All groups share one centre, and each spreads out both ways along 14 directions, with some noise.
Some rows, each with its group after it:
-6 -6 1 -3 -3 3 21 11 -8 -10 1 -9 1 -2 -12 -10 3 -11 -17 -12 8 13 -4 1 9
J
-7 -5 -4 -9 -3 7 1 13 5 -6 17 -11 17 5 8 -10 15 1 -11 -1 -4 -4 10 -16 6
K
9 -13 4 5 5 11 8 20 6 4 9 2 13 0 5 14 -4 -8 -20 12 -2 14 3 -5 20
J
12 2 8 -11 -8 6 -2 6 14 10 1 -7 -8 8 2 4 -12 8 6 6 -11 -7 9 -2 -13
G
5 9 -2 5 2 -9 5 -8 -16 3 2 -1 1 6 -24 4 6 -5 11 5 -3 2 -8 4 -8
J
7 -7 1 12 7 6 4 10 6 -6 9 -10 6 -9 -2 12 15 9 -7 10 19 20 -5 2 9
J
6 -5 -1 -12 -3 9 -4 22 -4 -12 -2 17 4 5 -3 18 -2 -12 -5 10 2 0 13 9 0
G
8 -3 -1 4 -2 0 -6 -1 -4 -1 -7 17 -5 10 1 -2 -8 -20 11 -7 -22 -3 6 -1 4
P
11 -11 9 8 -4 4 -15 20 8 16 15 -1 5 16 -1 1 12 -5 4 2 -2 0 0 0 6
K
12 1 -6 -6 -12 -4 5 6 -12 0 2 8 -8 8 -17 -10 -7 -4 -1 -11 4 -2 -1 15 -3
P
5 3 12 -10 -8 2 10 18 2 6 5 -8 -1 19 -12 -10 21 -10 -1 -9 -10 -17 -2 0 -1
K
-4 -5 -5 -2 2 4 10 0 -4 -5 -16 -8 2 4 11 -28 7 0 -16 -7 -6 -8 -9 1 1
K
12 -11 6 -7 -1 6 14 17 0 -2 -12 -6 -12 6 -5 3 4 -1 -10 1 -3 4 4 7 2
J
16 6 7 16 -2 16 -13 19 7 -8 8 10 7 16 2 -5 -3 11 7 -3 -4 -1 -3 2 6
J
-6 5 -11 8 15 1 5 2 -6 -8 2 -11 8 9 -4 -17 12 11 2 0 -4 -13 -11 -11 -1
P
9 8 -16 3 -5 15 9 12 8 4 12 -9 -4 -7 -3 11 1 2 -3 22 20 8 4 3 -4
K
14 -16 16 -14 8 -8 -8 7 -5 7 0 14 16 14 -22 -6 -6 3 10 0 -18 8 3 -6 1
K
-13 7 16 -3 0 -4 11 -2 -3 10 4 -3 9 -4 -4 0 8 -6 -7 -4 0 -2 -4 -6 8
J
7 2 16 -4 11 -6 7 6 1 0 -5 2 0 7 -4 26 10 -4 5 5 -16 -5 7 -5 7
G
5 -6 6 -18 5 -10 -5 -4 -1 12 -12 1 -3 1 4 3 -4 6 5 6 -10 -9 4 -1 -6
P
-7 -2 -2 11 -3 -12 -19 -23 -3 13 5 -5 5 -4 16 3 3 -10 10 -3 -13 -3 -8 -4 10
J
-14 -10 -4 -6 -9 -3 1 -7 -1 13 1 -15 -11 1 -16 -17 7 -17 9 -4 9 8 1 0 -16
G
5 -1 6 -6 0 0 4 18 7 22 -3 -3 -9 16 -1 -5 -7 6 4 6 -8 1 10 -13 -5
K
-20 1 -10 -9 -2 -9 1 -5 -3 -2 12 -8 -1 -2 3 -7 -2 -7 -1 -9 -2 -7 5 -10 4
P
-6 -12 5 0 5 4 -3 19 4 -27 -5 -2 -5 13 1 5 3 -13 7 -16 -13 -1 9 -7 5
J
17 14 -2 7 -15 1 0 6 5 7 27 -14 -1 6 3 5 -1 18 -4 -4 -6 4 3 -7 11
G
-5 -18 -33 -2 8 -7 4 -4 -13 2 -2 -8 -4 0 7 -12 -1 -5 -10 4 3 -6 -7 -1 3
G
16 14 7 28 2 1 9 12 -5 16 10 19 5 16 1 9 3 1 -14 4 -11 -7 -5 3 18
G
3 -3 0 4 5 3 9 9 -5 13 -2 -21 -1 6 -11 5 11 24 -9 21 16 23 -5 -3 -12
P
-7 -6 2 3 -5 -6 11 11 -14 19 -8 -8 -3 22 -2 -18 -5 10 -19 -6 -7 -2 -10 -1 1
G
0 5 -1 -8 -2 1 11 7 -6 11 -5 -6 1 3 11 2 -2 7 -8 12 -7 6 8 -12 3
J
7 -2 9 -12 4 -10 5 4 -16 -10 -4 0 6 6 -16 -5 11 0 -3 -13 -4 -7 -13 11 12
G
-19 23 9 14 -5 -2 8 -4 -5 4 -6 11 -5 11 2 12 -14 3 -9 -6 -10 -7 3 -2 -2
G
-4 10 5 5 14 -3 4 2 1 -8 4 2 4 2 -7 9 10 1 14 -1 -6 -4 1 -13 5
G
-12 8 27 -22 -3 -2 14 10 0 11 -15 -1 -1 2 -16 -12 5 -7 0 -9 2 -6 -3 -1 -7
P
3 24 -6 7 -23 11 5 3 4 -2 12 0 -2 5 6 -23 -10 14 -9 -14 2 -7 -3 4 1
G
-9 6 -18 4 -8 3 6 10 2 -3 14 -18 -15 6 12 19 6 -2 -4 6 5 -4 10 -6 1
K
3 -6 -17 -4 -6 -8 1 3 -5 14 -1 -13 -17 -2 9 14 -8 -1 -5 9 4 7 3 3 1
K
18 -3 -1 18 6 6 -11 10 6 12 -8 9 -10 11 3 9 -9 2 6 6 -1 -13 -7 16 -1
K
5 -12 -1 -4 10 0 10 -5 0 -1 -14 -18 -13 -5 -9 -6 25 -16 16 4 -1 14 0 -8 -8
G
14 -6 -6 1 13 6 -2 24 -3 -5 2 1 5 8 -15 -6 8 3 14 9 7 12 0 -7 -2
K
20 19 22 -16 -15 6 21 17 1 6 4 4 -4 12 -23 1 -3 -14 0 -7 -22 -13 9 4 2
P
27 6 -6 -3 -8 1 3 18 -4 6 6 8 -6 19 -2 9 -22 14 -6 5 -13 -8 7 8 3
K
3 -7 -12 -8 7 1 11 7 3 19 -1 -6 -9 3 4 -19 13 -9 -1 10 -5 -11 7 -13 -4
G
-8 -10 -8 -10 15 -5 14 16 0 -7 3 -23 -10 12 -12 8 14 4 -9 0 7 -24 -4 -1 -4
P
22 5 9 22 5 2 2 4 0 4 -6 -1 0 8 -1 4 13 10 -3 3 -3 -5 -16 15 9
J
-3 -18 6 -6 2 6 5 9 1 22 -8 -2 5 -1 -9 -7 -2 -18 -3 14 4 16 3 -4 -6
J
24 17 11 12 -10 9 4 6 9 -4 7 -3 -2 -1 0 20 1 9 4 6 -6 18 4 1 5
G
2 -7 -1 -16 -6 -2 -7 16 -4 -12 -5 17 -9 2 -4 4 -9 -24 9 -12 -6 12 16 1 3
P
4 -7 8 -14 -10 9 1 19 17 7 15 -10 -4 5 1 -12 6 -17 3 -8 -7 -10 11 -9 4
P
-10 7 10 13 4 1 11 0 -1 15 -3 -11 4 12 -8 -2 8 9 -7 10 -2 -4 -7 -8 -9
P
-20 1 13 -10 -10 0 -3 18 14 -6 13 -12 -14 16 2 -8 3 5 -2 -23 -1 -14 17 -11 -5
J
-2 25 22 -6 -8 -1 9 1 0 -1 -1 -1 -4 1 -11 -3 2 3 7 -16 -1 -10 -5 3 -2
K
1 -1 14 12 14 3 11 2 -4 -3 -13 -3 -3 11 -14 25 8 -8 10 13 -17 7 3 -7 -6
P
8 4 -3 21 4 17 -6 2 12 -20 -3 0 -4 3 8 -4 1 3 1 -4 -1 -8 -5 7 -2
K
0 -8 0 13 -3 7 4 6 -1 -3 -7 -9 -7 7 1 -10 11 -19 2 -7 -10 16 1 -4 2
P
-1 2 22 7 -5 9 -9 13 18 10 12 1 3 16 -9 -8 -1 3 11 -4 -7 8 14 -15 -7
K
6 -16 6 -5 1 9 -8 13 2 -5 -10 11 1 8 -9 0 -18 -15 10 -2 -11 2 5 5 -1
J
9 -4 -3 6 1 -8 -10 12 -7 11 1 -5 -9 11 -7 -2 3 -3 15 -6 8 12 -8 3 2
K
-17 5 0 9 2 -5 4 -2 -9 11 3 -9 1 13 -6 -13 -2 9 -3 -8 -1 2 -8 -11 -2
G
-14 -2 9 -12 12 1 1 11 3 8 -7 -2 4 15 -19 -8 -12 5 15 5 -4 -10 4 -13 -21
G
10 -3 21 12 0 15 12 12 7 5 -17 -9 -1 -2 -2 4 10 -4 -4 7 2 20 -7 3 -2
P
3 3 -16 4 7 1 3 1 -9 -5 8 -6 6 -3 -14 6 6 3 7 11 9 12 -2 -5 0
J
-3 11 -7 -2 -5 -1 -15 -1 -1 -7 0 11 -2 13 13 -7 -23 11 9 -10 -12 -19 2 1 -1
J
19 6 20 10 -24 15 5 14 6 10 2 -5 -5 4 0 -3 2 -5 -2 -1 -7 36 11 -2 3
P
-18 -5 0 -4 -2 -7 -12 1 8 -3 -2 -22 -14 6 17 0 12 4 9 -9 -5 11 12 -18 -9
J
-16 -3 -12 -8 -6 0 14 -2 0 1 13 -23 -4 -5 -1 1 2 -11 -10 0 9 1 1 -6 5
P
4 13 0 -13 3 -5 3 13 -11 8 4 8 4 11 -26 -15 -15 11 12 -2 6 4 2 -6 -7
K

New rows. What belongs after each?
5 3 10 3 8 -3 -4 -7 5 29 3 6 14 -10 1 -5 -6 5 4 9 2 -4 -9 -3 6
G
-9 6 -8 3 -6 -10 -8 -6 -3 1 16 -9 -8 8 -15 3 3 0 11 -7 6 -2 1 1 -8
J
6 -1 -2 -6 2 10 -4 9 4 3 10 2 19 -4 -13 -14 -5 6 5 12 12 12 2 -8 -5
K
-11 7 13 7 -16 10 -4 3 0 18 -6 11 -1 6 -7 0 -25 1 -6 7 10 11 3 6 -16
G
10 -1 -2 2 2 6 1 8 11 1 4 -4 -13 6 -14 15 -8 0 17 10 2 7 13 -5 -15
K
10 -7 17 -19 2 5 3 13 10 16 -18 -2 3 -2 7 -6 1 1 3 13 -9 -4 4 -5 -7
G
4 3 16 6 -8 8 -5 11 16 21 13 2 0 7 -4 2 4 -6 9 8 0 3 13 -8 -7
G
9 9 14 -20 -10 -3 4 22 -9 -12 2 7 10 16 -2 20 -16 18 -13 -4 -14 -9 5 7 11
G
-14 1 -5 11 4 -8 4 -9 -2 10 1 -16 -4 9 3 -4 -8 13 -3 -4 -7 3 -6 -13 1
G
9 2 -4 -10 -8 14 -1 37 -1 -17 13 3 6 19 -5 -1 4 -1 -4 -1 -3 0 16 -3 1
G
-3 -4 -5 6 -4 -9 8 6 -4 33 10 -17 -7 23 2 -3 -9 11 -16 3 -14 -2 0 -9 5
G
-6 8 12 0 -11 -1 -6 3 12 6 19 0 -1 5 1 7 6 -9 5 -7 -5 -10 13 -4 0
G
25 1 -7 0 2 -6 9 6 -2 -12 1 -13 -15 13 1 7 14 4 2 -8 -21 -12 -1 1 9
G
-24 -14 -22 4 3 -10 3 -2 -12 20 7 -6 0 4 2 -9 -2 -10 -13 4 10 5 -1 -10 2
G
-19 4 4 4 9 -1 9 -9 -1 13 4 -10 7 13 -11 -21 18 -13 15 0 -22 -6 3 -25 -9
P
7 15 27 -6 -5 18 12 2 14 2 7 -5 16 -9 -13 -6 8 -21 17 -1 -16 5 5 -12 4
P
-11 -15 4 -25 -7 -1 -6 3 4 5 -3 -11 0 -4 -5 -4 -6 -5 5 2 8 6 5 -4 -13
G
-14 10 -6 14 1 -9 8 -11 -6 7 14 -25 -4 8 -13 -5 -3 16 4 -3 1 20 -4 -19 -1
G
6 -12 8 11 1 -1 -13 -3 5 10 -1 -9 1 0 -1 -2 18 -11 14 2 -4 11 -4 -4 0
J
-6 24 2 16 -4 4 5 10 -8 2 11 19 3 24 -13 -3 -12 2 -7 -10 -8 -20 -3 6 0
G
-4 -7 7 4 -3 -5 -9 -8 6 19 12 -8 1 -8 2 16 -1 -5 5 9 1 13 6 -7 4
G
12 -22 -2 -10 -1 -4 -11 16 2 16 9 -5 6 14 4 -16 3 2 -8 -3 -4 -15 -8 4 9
G
12 2 23 2 -1 3 10 4 6 29 -13 -6 0 2 0 7 -4 8 -2 17 -8 19 0 -7 -3
G
-5 -4 5 -2 -7 -9 9 -2 -8 25 -4 -16 -7 11 -7 3 -8 7 -8 6 -6 10 0 -7 -5
G
28 16 13 7 -4 13 0 14 8 -19 3 -1 0 8 2 0 8 12 8 -7 -12 -4 -2 6 5
G
-16 -7 -5 21 -14 -3 -4 3 -13 -4 6 -21 -11 23 -1 -13 -1 7 -11 -21 1 17 -7 -1 -3
G
8 9 15 16 12 7 7 10 1 -4 -7 11 18 3 -3 -7 8 5 -6 -2 1 -6 -17 3 15
J
10 4 3 -14 -6 1 8 23 -5 -7 12 -8 1 9 -3 9 17 -2 -7 -3 -7 7 12 -5 12
G
-2 -3 -1 -10 -1 -7 4 -12 6 5 -6 -23 -9 -8 12 3 -4 13 2 3 -7 9 3 -12 -2
G
-8 -2 8 -5 -12 -5 4 9 0 5 -6 -1 -15 9 16 9 -10 -3 -16 -11 -8 -11 6 8 6
P
20 4 5 0 3 6 16 15 0 11 -8 -2 -12 18 -10 -4 4 1 2 5 -18 -9 2 -1 -6
G
9 5 -1 9 5 -5 -5 -8 -3 -10 5 -13 5 6 -3 -7 13 22 7 -6 -2 -9 -17 4 1
P
16 6 11 -16 -3 -3 0 9 11 1 5 -14 -8 -3 -9 2 13 -1 21 -5 2 -9 -2 3 -2
K
-2 15 21 -2 -8 4 -1 -4 1 -8 -8 9 0 -6 -7 15 -6 -3 6 -1 3 7 2 7 -9
G
-1 -10 -3 -5 4 -5 21 11 -3 16 4 -12 -9 10 -9 -4 12 -6 -13 4 1 -6 1 0 -4
J
7 -1 -10 14 -8 9 -1 0 9 12 2 -3 -14 3 5 0 -14 3 -4 9 7 6 2 6 -10
K
4 -11 5 -9 6 -7 8 12 -7 6 -5 -9 0 5 -5 -13 25 -13 -1 -5 -4 1 -5 -4 6
G
14 -16 -9 15 -3 7 -9 0 6 13 7 -10 -2 11 6 -10 9 -6 9 11 -15 13 7 -9 0
P
-16 -14 3 -19 -3 -4 3 9 -5 8 -17 -8 -11 14 -1 4 -11 -3 -8 3 -6 1 9 -5 -17
G
0 -7 -8 -9 -9 -11 -9 14 2 2 21 -10 -17 23 2 9 1 5 -4 -13 -6 -21 13 2 0
P
11 -25 5 -6 -2 4 2 -1 -2 12 -4 3 5 6 -17 -25 -2 -7 -2 4 -9 7 1 2 -8
K
9 -4 0 -5 11 -2 -7 9 2 -9 -2 -1 1 13 -3 -12 14 4 14 -6 -10 -7 1 -7 -2
P
7 -2 1 8 4 8 -6 -5 9 -12 -3 2 7 -8 1 -16 -6 11 8 -3 5 8 -9 1 -2
K
-4 0 2 -3 4 -10 1 -13 -4 3 -4 7 -5 -7 -1 23 -4 -15 4 7 -5 -9 4 5 -1
G
19 9 21 -11 -9 1 11 2 0 8 -12 6 -3 -2 -7 17 -3 -3 0 8 -11 -2 3 10 -2
G
-1 -11 -11 -20 13 -9 12 0 -9 10 -13 -11 -5 5 0 10 -10 9 -5 15 -10 1 3 -11 -5
G
8 -7 7 14 -2 6 5 4 -1 -6 -7 -4 -8 10 -4 20 6 -6 -4 5 -12 15 5 2 -1
K
9 -17 2 -6 15 -4 4 11 -4 13 -12 -6 1 12 -9 -3 3 3 6 10 -9 -3 -3 -6 -4
G
-4 11 -2 8 2 10 16 29 -5 -7 13 0 -2 27 -18 -7 18 -4 -1 -4 -7 5 13 -18 0
G
5 -2 -7 -7 8 7 4 20 1 -2 8 4 6 18 -2 7 -2 1 -3 11 -14 -19 14 -8 -1
K
8 15 -2 13 -5 8 15 10 -11 -7 -3 8 -4 17 -13 2 -11 10 -10 -2 -6 6 1 5 -2
K
7 19 4 15 -9 -4 6 -5 0 -9 18 -17 -8 1 -6 7 16 5 7 -14 -6 11 -1 -5 9
G
16 2 -3 -6 -12 0 8 19 -9 -16 13 -8 -6 15 -15 4 18 -7 -1 -10 -6 2 6 6 7
G
16 -10 2 -2 -16 7 0 16 10 9 17 -18 -3 13 -4 -11 16 -2 -1 -2 -3 3 5 -2 0
K
-13 16 20 15 6 12 -7 4 7 0 -5 15 8 10 -16 3 -15 4 17 1 4 1 1 -3 -19
G
8 12 24 9 -3 2 -1 7 1 -14 -5 -7 4 5 0 12 6 13 3 -8 -9 15 -5 -1 9
G
13 -9 -6 5 -12 -1 -3 -7 -7 15 1 6 -1 -1 4 16 -24 6 -12 13 -1 12 0 13 1
K
18 5 -14 -1 2 0 14 5 -1 4 4 -8 -7 11 -2 -4 -1 8 0 6 -12 -11 2 -4 0
G
19 1 -1 -8 -14 4 6 8 4 0 10 -5 -8 11 -8 11 1 -3 -1 0 -11 -20 4 12 -2
K
4 20 -5 8 2 8 15 14 -7 -11 -8 13 -5 14 1 -3 -1 2 -9 -3 -10 -14 4 1 2
G
17 -6 11 3 -2 12 6 7 12 22 -6 -8 0 3 10 10 -6 7 -14 18 -1 -4 -6 8 1
P
-20 3 -3 -2 -3 3 2 1 0 -3 9 -5 6 -9 -7 -8 -4 -8 -3 -7 18 3 -4 -3 2
P
